The rows of a group lie close to one hidden flat surface of 14 dimensions, which may be shifted away from zero. Surfaces can cross.
Known rows, each followed by its group:
[ 13  -9   1  -9   4 -10 -15  28 -22  -1 -20  29 -13   3  16  21 -25  18
  14   3  27 -21  -4  -6   2] | j654
[ 16  36  10 -31  14   8   6 -19  18  -7 -12   2 -16 -19   5  27   1 -33
  11   2  -7 -15  -4   0   5] | j898
[ -2  -5  15 -23   9  -9   8  15   0   5 -27  16  -5   4  12  18  16   4
  23  14 -30  -1 -17  -2  -4] | j654
[ 16   4   6 -13   6   9  22  14   0  23 -17  -3  -3  -9 -12  18   8 -10
  -3   7 -20   7  40 -12 -12] | j654
[  2   7   3   1   3  -1   5 -10   9  -3 -28  33   5   0  20   9 -15  11
 -27  -2  -5   9  -3   7   9] | j945
[  1  -8   8 -20  15   0  12   0 -15  17  16  14   7  -7 -17  23  -2  -3
  25   9 -12   7  35   3 -15] | j898
[ 15  13 -23   3  -5   1 -10 -32  -1   3   9  -2 -20 -12 -16  -9 -29 -29
 -28   8  15  19  15  25   5] | j654
[-17  30  17  18   0  24 -22  23  -5 -13  47 -13   3 -17   0   8  -1   6
  10 -19  13 -19   7 -15   9] | j226
[ -6  13 -18   7   6  -2   3 -19  21  -6   9  -2  14  12  21 -24 -24   0
 -35 -17   7  11 -27  -9  40] | j654
[ -1 -18 -21   3   6   1  31   5 -17 -13  21  -7   6   7  11   2   9  19
  37 -16  10 -37  -2  -3  13] | j654
[-15   6 -40  -9   1  -2  14  10 -37  15  19 -26  -3   5   4 -13  18  -4
   9  -2 -37  -6 -15 -29  25] | j945
[ 23 -23 -12  13 -15  -2  -6   7 -11  35  14  -5 -38   8 -24 -11 -15 -10
 -15  26 -24  29   0  10  13] | j226
[ 12  26 -28 -25 -31   6  14 -16 -18   7   3 -20 -13  -7  16 -13  25   6
 -38  11 -11  -1  -5 -20  23] | j945
[ 13  -1   6  14  -5 -13  24 -16   8  -5 -25  29  -2   5 -14  10  -3 -23
  10 -16 -24   6   9  15   9] | j226
[ 39  14 -23  10  14 -12   0  16  18  -6 -12 -15   9   3  12 -12 -34 -16
   5  17  -5  20 -13   7 -12] | j945
[  9   7   1  16 -30   1 -12 -11 -20  -8  24 -12 -16  -9 -24  -3   9  -2
  -3   9   0  -4  -1   9   1] | j226
[  7 -14  21  -8 -18   0  38  -5   6  -4   3  -2 -20  -2  -4   6  22   5
   5  -4 -10  -8 -11   7   9] | j226
[  5  36  14  34  -6   2   9  -8  26 -14  -3   3  16   3  -2  -5  -1 -19
  -4 -37 -18  11   3  -7  15] | j654
[ 22  -7   6  -3  20  -3   8  -4   6   6  -3  -5  10   3 -14   7  11  -5
  34   5 -31  18  24   0 -20] | j654
[-13   1   9 -20   6   6  29  15  -3   0   8  -1  -2 -14  11   4  -6 -21
   5  -5  -7  15  -4  14 -32] | j945
[ 33  16  -6  33  -5  10 -12   7  18  -9   3  -9  -5  -2   5  -5 -15  13
  -9  21   2  11   2   9  12] | j945
[ 19  14  14 -14 -15  -5   1 -18   9  -7 -15   2  -8 -12 -20   9   2 -41
   1  -5   4  -8  -1  14 -18] | j945
[ 21 -15  14  -5 -22  -7 -24  -9   4   6   7  30  -2   4 -18   5  -2 -18
  18  -1 -16   1  -2  16 -32] | j898
[ 24  25 -16  19   3 -27  -3   1 -32 -19  22  16  42  17  -1   2 -19   4
  45 -12 -20  18  11 -10   4] | j898
[  0  15 -16   5   4  -5   9  15  -7   0 -26  -7  11  -6  12  -2  -9  11
 -20  41   3  25  16  13 -12] | j226
[ -8  -8  -2   5  20  25  -8 -23  -6   2  36 -16 -10 -17 -13   4  -1  12
  -8   2  12   9  27   7   4] | j226
[-19  15  28  27   4  12 -24  -4  19 -28  12  14   0 -17  19   5 -11  24
  -7  18  11  13 -12  31 -14] | j945
[ -3 -27 -11 -16  -2 -32 -27 -31 -26  -5  -6  12  20  10 -33   2  12 -15
  30  10   0 -10  -7   7 -28] | j654
[ 14  20 -18   2  -5 -11 -15 -20  12 -20  10   8  37   7   5  -7 -14  -5
  -4  -1 -14   1 -29  -1   1] | j898
[ 33   0  29   6 -22 -12   3  -8  33 -19 -37  32  14  -1 -22  19 -15 -24
   0 -22   2 -28 -12  19 -25] | j945
[  2 -26 -25 -29 -13 -37 -28 -16 -15   3 -27  12  21  23  -6  -9   7  -8
   8  24  -4  -2 -39  -1 -29] | j654
[  3   8   1 -15  -8  -3 -21 -39  15 -10  20  12  11  -9 -18   9  -5 -22
 -13   0  -5 -22 -34  11   9] | j898
[-11 -26  -1 -27  14  -3   9  28  -6  51  -5  12  -4   9 -20  12 -20 -28
  -7  11  -4  11  20  -2  -1] | j898
[  9 -17   3   2   4  15  20   2  21  -6  24 -11  11  -9   9   2   5  22
   4   3  -9  -6   0   6 -14] | j945
[ -1  15 -13  22   4  -7   4   8  21  11 -27   8  14  18  16 -22  -4 -24
  -4 -20 -24  27  12 -10   1] | j898
[ 48   9  26  17 -45  11  14 -37  27 -14   2   9 -10  -8 -24   7  31  -4
  -1 -34 -14 -27  22   3  -1] | j945
[ 13  -2  17  25  -7  -7  18  11 -14 -20  18  -1  -4 -12 -14   8 -10  23
  20  15  -3   1   2  26  -1] | j226
[-21  23  -3  27  -9  24  -8  34  29   5  -7 -22  16 -16   2  -2  12   4
 -34  39 -38   1 -15  13 -10] | j654
[ -2   5 -16  -1   4   7 -14   9   7 -11  -7  -8  36   0   5   4  12   5
 -10 -20 -12 -21  -5 -27 -30] | j226
[ -7  24   7  22   0  -5 -14   9  -6 -12 -12   5  11  -4 -13  11 -11 -17
   7  -6  -9   7   5   6 -15] | j226
[ 36 -29 -17  -6   2 -12 -12 -15 -21  -9   5  -3   0  13   9  -7  -6  34
   8  17  12  11  -2  -1  -4] | j898
[-33  19 -13  35   9   7   5   4 -13 -11  22  -8  10   2  -2  -9  27   2
  36 -12 -56   1 -11  -9  28] | j945
[ -2  67 -19  19 -19 -20 -27  76 -26   4  13 -19  20  -1   8 -15 -35 -22
  17  17  32  12   6  -4 -10] | j226
[-21  23   7  -6  34  22  31  12  28  12   3 -12  18 -11   3  14   4 -26
  12 -20 -17 -12  28 -13  18] | j898
[ -2 -12  20   6 -21  -7   8 -22  15 -21  23   5   5  -1  -2 -12   8   0
  12  -6  16   0 -16  33 -17] | j226
[-22  20  11  43   7  -4  16  35  28 -35  -9 -30  26   1  12 -14   0  -6
  11 -10   0   3 -31  14 -17] | j898
[-34 -13  24 -12  19   7  -8   7   0  32  33 -11  14  -2 -39   5 -12  -9
 -21   1  16  23  31  -8  -3] | j654
[  1  24  17 -16 -12  -2 -23   1  34  -6 -14  -9   0 -10  -5   4  11 -26
  -8  25  -6 -14 -42  10 -13] | j945
[ 43  19 -10  13  18  18 -24  -1  10  20 -13   7 -14  -6  -5  11 -28  -4
 -25  10  -7  22  40 -11  18] | j654
[-57  17  40   8  23  -8  -2  22  12  -7   5   7  19  10   0   4  -7  -9
  17 -19   1  16 -26  -7  17] | j654
[ 60  -8 -15 -12 -11 -31  -3 -11   5  -2  -7   1 -10   6 -12  -9 -23 -46
  26   6  -6  19  -9  24 -41] | j898
[  0   9  20   3  11  15  22  31  21  -6   2 -11   3  -3  24  11  16  17
  21   5 -32   2  -6  -6  -4] | j654
[ 23 -36  -4  -3 -12 -23   6 -44 -24   6  -5  62   3  24  -5   0 -20  14
  -7 -29  -1  15  14  -1  18] | j898
[ 21 -11  19   7   4 -21   1  33 -21 -33  26 -17  15  -8  -7  13 -32  15
  26  12  12  16 -23  17 -45] | j226
[ 18 -16   5   6   2  -9  30  13   9 -22  18  -4  17   4  22 -10 -25  15
   0  -8   7  20 -15  15 -15] | j898
[-12 -16  -2   4 -10  -4 -30  -2 -15   9 -10   4   9   5 -18  -2  28   9
   6  10  -7 -11   7 -10  -9] | j898
[ 13  23 -12 -16 -15  -3  18   6 -14  10 -28   4   1  -2  12   1   7  -3
 -17  -2   3   6  27 -18  -3] | j945
[ 23   2  27  22  -6  17 -16 -18  14  -9  13  14 -34  -7   3   1  -6   1
   2 -15  -3  15  14  13   4] | j945
[ 14  22  -2 -13  -6 -14   1  14  -5  -4 -13   2   6   9  23  -3  -8   0
   5  -4  16   2 -17 -17  14] | j226
[ -1 -20 -17 -62  15  -3  12 -14 -17  14  -7   7   1   0  18  11   4   0
 -13  -5   3 -12 -17 -22  -6] | j945
[  1   1  -3  11 -20 -11  31 -11 -10 -15  -1 -23 -14   1  -9 -20   9 -13
  -4 -19   8   9  -7   6   4] | j898
[ -8   4 -25  16  -8   2  10  11 -10   1   5  -4  16   5  12 -10   4  21
 -14  13 -19   4  -4  -5  11] | j945
[  6   6  31  11  13   3  -5  18  19 -26  14  14   5   7  34   2 -23  23
  13 -20  11  10 -28   0  11] | j654
[ 10 -15   5 -24 -23  -2 -19 -16 -12  12  20   1 -13  12   5 -12   3  20
 -31 -13  24 -10 -26 -29  28] | j654
[ 14 -16  14  27   5   3 -21 -58  -1 -34  12  -5 -23 -10 -21  -4  17  12
  29  11   2   7  -1  34 -11] | j898
[-31  13  11  24  20  35 -30  17   2   2  19 -32  -1 -12 -12   8  24   6
   2 -12 -13  -9  13 -24  -3] | j226
[  1 -10  -8  33   8   6 -16  -7   9   3   1  33  10  10  -7   5 -16  14
   4 -13 -10 -11  14   2  31] | j226
[ 28   3  -8  10  12  10  34 -38  -6 -43  14  15  28 -21  -2  34  -6  20
   7 -23 -18 -16  27  15 -10] | j226

New rows, each followed by its group:
[-14   0  -9  29 -27  -8  44  18  12  -4  -9  -6  31 -10 -36   0 -10  -8
 -23  18  -4 -14   8  35  -1] | j945
[ 27 -21   6 -11 -14 -18 -11  -9   2  -9 -15  21  -2   5   1   2 -10  -2
  -5   6   5   3 -24  14 -28] | j898
[  7 -11 -25  10  -5  13  37  18   8   7 -28  -3  31 -10  12   8   3  29
 -36  27 -30   2  25   8 -24] | j226
[ -3  -2  34 -14   4  25   1 -27  30 -16  -4  -2 -23 -26   7  15  21  12
 -10   9   4 -21 -12  18 -10] | j898
[-23   6  23   4 -19 -14  -7 -27 -10 -15 -18  17  -5  -4  -8   3  14   6
 -17  10   1  17 -14  18  -9] | j898
[  1  -7 -20  31  21  10 -16  11   4   2   7  16  35   4 -15   9 -19  -4
   8 -28 -22 -15  23 -12  -9] | j226
[  9   7   2   7 -36   9  25 -13   9 -18  14  35  28 -14   1  16  -8  -2
 -27 -26  -9 -31   4  21 -12] | j226
[-40  21  -1  11 -31  -9  -3   1 -21 -21  -6   3  26  -7  -8   2  28   2
   1  -3  -7 -24 -15   3 -16] | j945
[ 13 -15 -20  10 -15 -15 -17  -9   6   5  -5  -3   8  10 -17 -10  -2 -16
  -1  10 -17   0 -17   7  -5] | j945
[-22  42   2 -16   6   2 -26   7 -10  -9  -7 -13  -6 -17   8  11   2 -10
  -4  23  16 -11 -31  -6  14] | j945
[-13  20   9  -4   5   4 -30  11   6  26 -26   6 -31  -9  -2   1 -27 -15
 -41  46  18  29   0  14  19] | j945
[  5  -1  -5 -12 -13  -9  -4  -1  -8  -7  -4  -3   6  -1 -12   4   3 -10
  -1   0  11 -15  -6   2 -21] | j945
[-13  -1 -14 -26   7  -6  -8 -25  -5  -6 -11  12   3  -8  12   7 -21   4
 -29  26  20  -1 -22  10   8] | j945
[ -3 -27 -16 -13  39   3  -4 -10   5  14  -8  19  22   6   4   8 -28   3
  -7  -8   6   9  20 -10   0] | j226
[  3   8  -3 -18  18   6  -4 -30 -11  -1   0  22 -41   0  30   2 -17 -15
  -4 -19 -22  26 -25  -9  25] | j945
[ 15   2  20 -61  -1  15  -2 -10   3  11   2  -4 -40 -23  19  18  -4  -1
 -33   6  28  -7 -11  -8  -6] | j945
[ 27  16 -12 -37 -17   4 -33  12 -13  35  10  -5  -8  -6  -3   7  14 -12
   3  32 -17  -5   8 -18 -14] | j898
[-16 -20 -11  13   1  -2  19  26   4  -2  -2  10  33   5  10   1 -13  24
 -18  13 -11  -3  -8   8  -8] | j945
[ -8  39  11   9 -25  19  44   0  19 -13  -1  10  -2 -19  28   7  11  12
 -22   5  -1  -8  17  19  20] | j226
[-18 -35   1  -9   3  11   3  -8  21  13  26  13  29   1 -16   6  -8  -3
 -13 -12  -5 -21  -2  11  -7] | j898
[-48   1 -20 -28   1  -9   5  13 -14  33 -10 -15  10  -5 -19  -9  -3 -28
 -26  32   1   6  -1   5 -11] | j654
[  0   8  -6   2  -2  -8   0 -15   8 -17   0 -20  24   0 -10 -10  22 -23
  18 -22  -7  -4   0  -2 -37] | j226
[ 16 -16 -14 -10  22  -2  16  14 -32   2   6  16  19  -7 -14  35 -32  16
  -5  -6   0 -12  27 -12   0] | j226
[  8 -17   6  19 -19   8  13  37  -3  16  15  -3 -14  -1   0  -5  -3  10
 -12  -7 -10   9  13   2 -16] | j945
[ -6   5   7  26  19  -4  10  27  -2 -20  22   5  44  -8 -24  16 -21 -25
  43 -37 -14  -4  23  12 -43] | j226
[ 14   5   6  -3 -18   4   5  -1 -20  -9  35 -12 -14 -16 -13  10  -4   9
 -12   3   7  -7   1   5   0] | j226
[ 31  40  11  11 -52   6  19   8  21 -11  -1 -22 -14 -14   2 -10  23 -24
 -13  -9 -18  -2  -9   5 -17] | j945
[-20  11   0   7   8  -1   4  -7 -12   4   8 -11  -4  -1 -19  -2   8 -18
  21  -3  11   2  28   9   7] | j226
[ 32 -13 -12  -8  21   8  -2   4   1 -11  -2 -19  18   7   7   6   4  19
   7 -19 -24 -12 -12 -34  -9] | j226
[  3   7  -2 -15  -2 -23  22  13 -24   0 -11  -9   0   5  -1  -1   5   4
  23  16  21   3   6   3   5] | j226
[  8   8  -4  26  30 -14  -6  11  13 -16   4 -11   8  12  -2  -4 -44 -13
  10  -1   3  10 -39   7  23] | j898
[ 29  26 -28 -15 -13  -8   2 -22 -13 -11  14 -16   9  -2  13 -11   6   0
  -3  11  -8  19  -3  -7  -3] | j898
[-17  -4 -22  -5   5  -5  -9 -50 -15   5   7   8  -2   0  -8  -9  10  -5
  -2  11  -9  12   8  13   5] | j945
[-18 -16  19   7  30  -7 -18  20  11 -15  17  -4  14   3  13  -4 -19  10
  32  28   1  26 -29  27 -24] | j654
[  4   9  -7 -12  22  16  21  -5  16  -6  17 -33   8 -14   2   5   8   0
   5  -4   4 -23  -2 -10  13] | j898
[ -2  16  -9  -6 -34   4  31 -17 -12  10  -5   6 -15  -8 -10   0  22  -6
 -33  -7 -11  -5  25  -3  17] | j945
[-10  10 -14 -19   9  -8  -9  37  18  14 -19 -14  22   5   0   4 -15 -22
 -14   5   4 -27 -38 -22   6] | j898
[-16  -5  23  26  -7   7  10  18  -3  -4  23 -10  -7  -3  -6  -7   7  13
  11  -5  -3  12   6  12  -5] | j898
[-22   1  -9  -8  19 -17  16  16 -23 -18  -1  12  -1  -7   5  15 -39 -16
   6 -12  13 -13 -37   8   4] | j945
[  6   3   1  43  -3   4  11  42   5   6  -8   0   2   8   1  -3 -11   7
   6  -6 -21  11  13   1   4] | j945
[-23  -9 -10   7  21   6  27 -19  14   1   1  18  18  -1  12  -1  -2   9
 -12   9 -34  25   8  19   8] | j945
[-46  16  17 -33 -11 -24  30   1 -17   9 -23   7  43   2 -32  16  26 -29
  -3 -37   2 -30   6 -29  -3] | j654
[ 27 -26  -1 -18  -5  -8  17 -28 -12  -7  21  -9 -16  -2 -15  -1  -4   2
   6   2   6   7  -9   7  -9] | j226
[ -8  -9 -14   5  -2  12  -5   2  19   9  -8  23  30   4  10   1  -7   1
 -32 -17 -12 -17  10  -6  -9] | j226
[ 25  33 -13  -7  19  23   4 -24 -15 -12   8 -23 -22 -22   8  11  -3  14
 -16   8   0  12  17 -18  26] | j226
[-17  20 -14  -7  10  -1 -15  26 -28   7   5 -16 -15   0   7   1   2  -6
  14  -1 -11  -7 -26 -25  20] | j945
[-10  26  10  24   4  13 -10 -11  35 -35 -29 -19   9  -6  -4   7  40 -11
  24 -33  -5 -60 -18 -12   7] | j898
[  5  27  42  -5 -15   1 -19  21   1  -6   5  35  -1  -9 -10  40   4  -8
  32 -14 -15 -29 -13  -2   1] | j898
[ -1   8 -14  25 -23  -1 -24   4  -5 -27   4 -40  25  -5  -4 -18  29  17
  -3  29  -2  -3 -11   5 -43] | j226
[ 11  -9  10 -17  -6  11   9  -4   0  20   9 -13 -16  -8 -42  21  20 -13
   5  -2   7 -50  10 -13  24] | j945
[  0   2  -2  -1  18  -2  10  10  -5 -24 -16 -32  17  -3  20   1  15  43
  10  33  10   1   3  -4 -11] | j226
[ -3  -4  -9 -14  15   4  -5  29 -28  22  10 -22 -15  -3  -8   5  -2  -1
  14   8  15  -3  19 -17  -2] | j945
[  7   0   8  -5 -11   3 -17  19  11  13 -12   4 -13   3  -2   1   1 -11
  -9   4  -4 -12 -16  -5  -5] | j898
[  4   4   9 -11  17  -2 -14   0  41   9 -30   4  15  -1 -13  14  -9 -11
 -11  34 -10  -9 -11   6   6] | j945
[ 11 -24  14  -3 -27  15  22  34  -4  -4  -4   8  14  -6   2  26  36  37
  12 -11 -10 -55  12 -12 -30] | j654
[  5 -32 -13   6 -32  -1  24   6  -7  10  21  20  25   1 -19   7  -1  10
  -9 -11 -11 -35  11   9 -10] | j226
[-22  44   2   9   2  -1  20 -15   1  -9 -39  -2  -3  -1  14  -4  19  -6
 -14 -12  -7  19   8 -13  22] | j898
[  7   7 -34  25  -6 -10 -23  -5  12   1 -19  -3  30   9 -14 -14 -11 -13
 -19   8 -16   6  -5   3 -13] | j654
[ -1  -4  23   5 -10  -2 -23  -4  -4  -4  18   6 -20   0  -6   0   3  -1
  15  -2   7   6 -14  12  -3] | j654
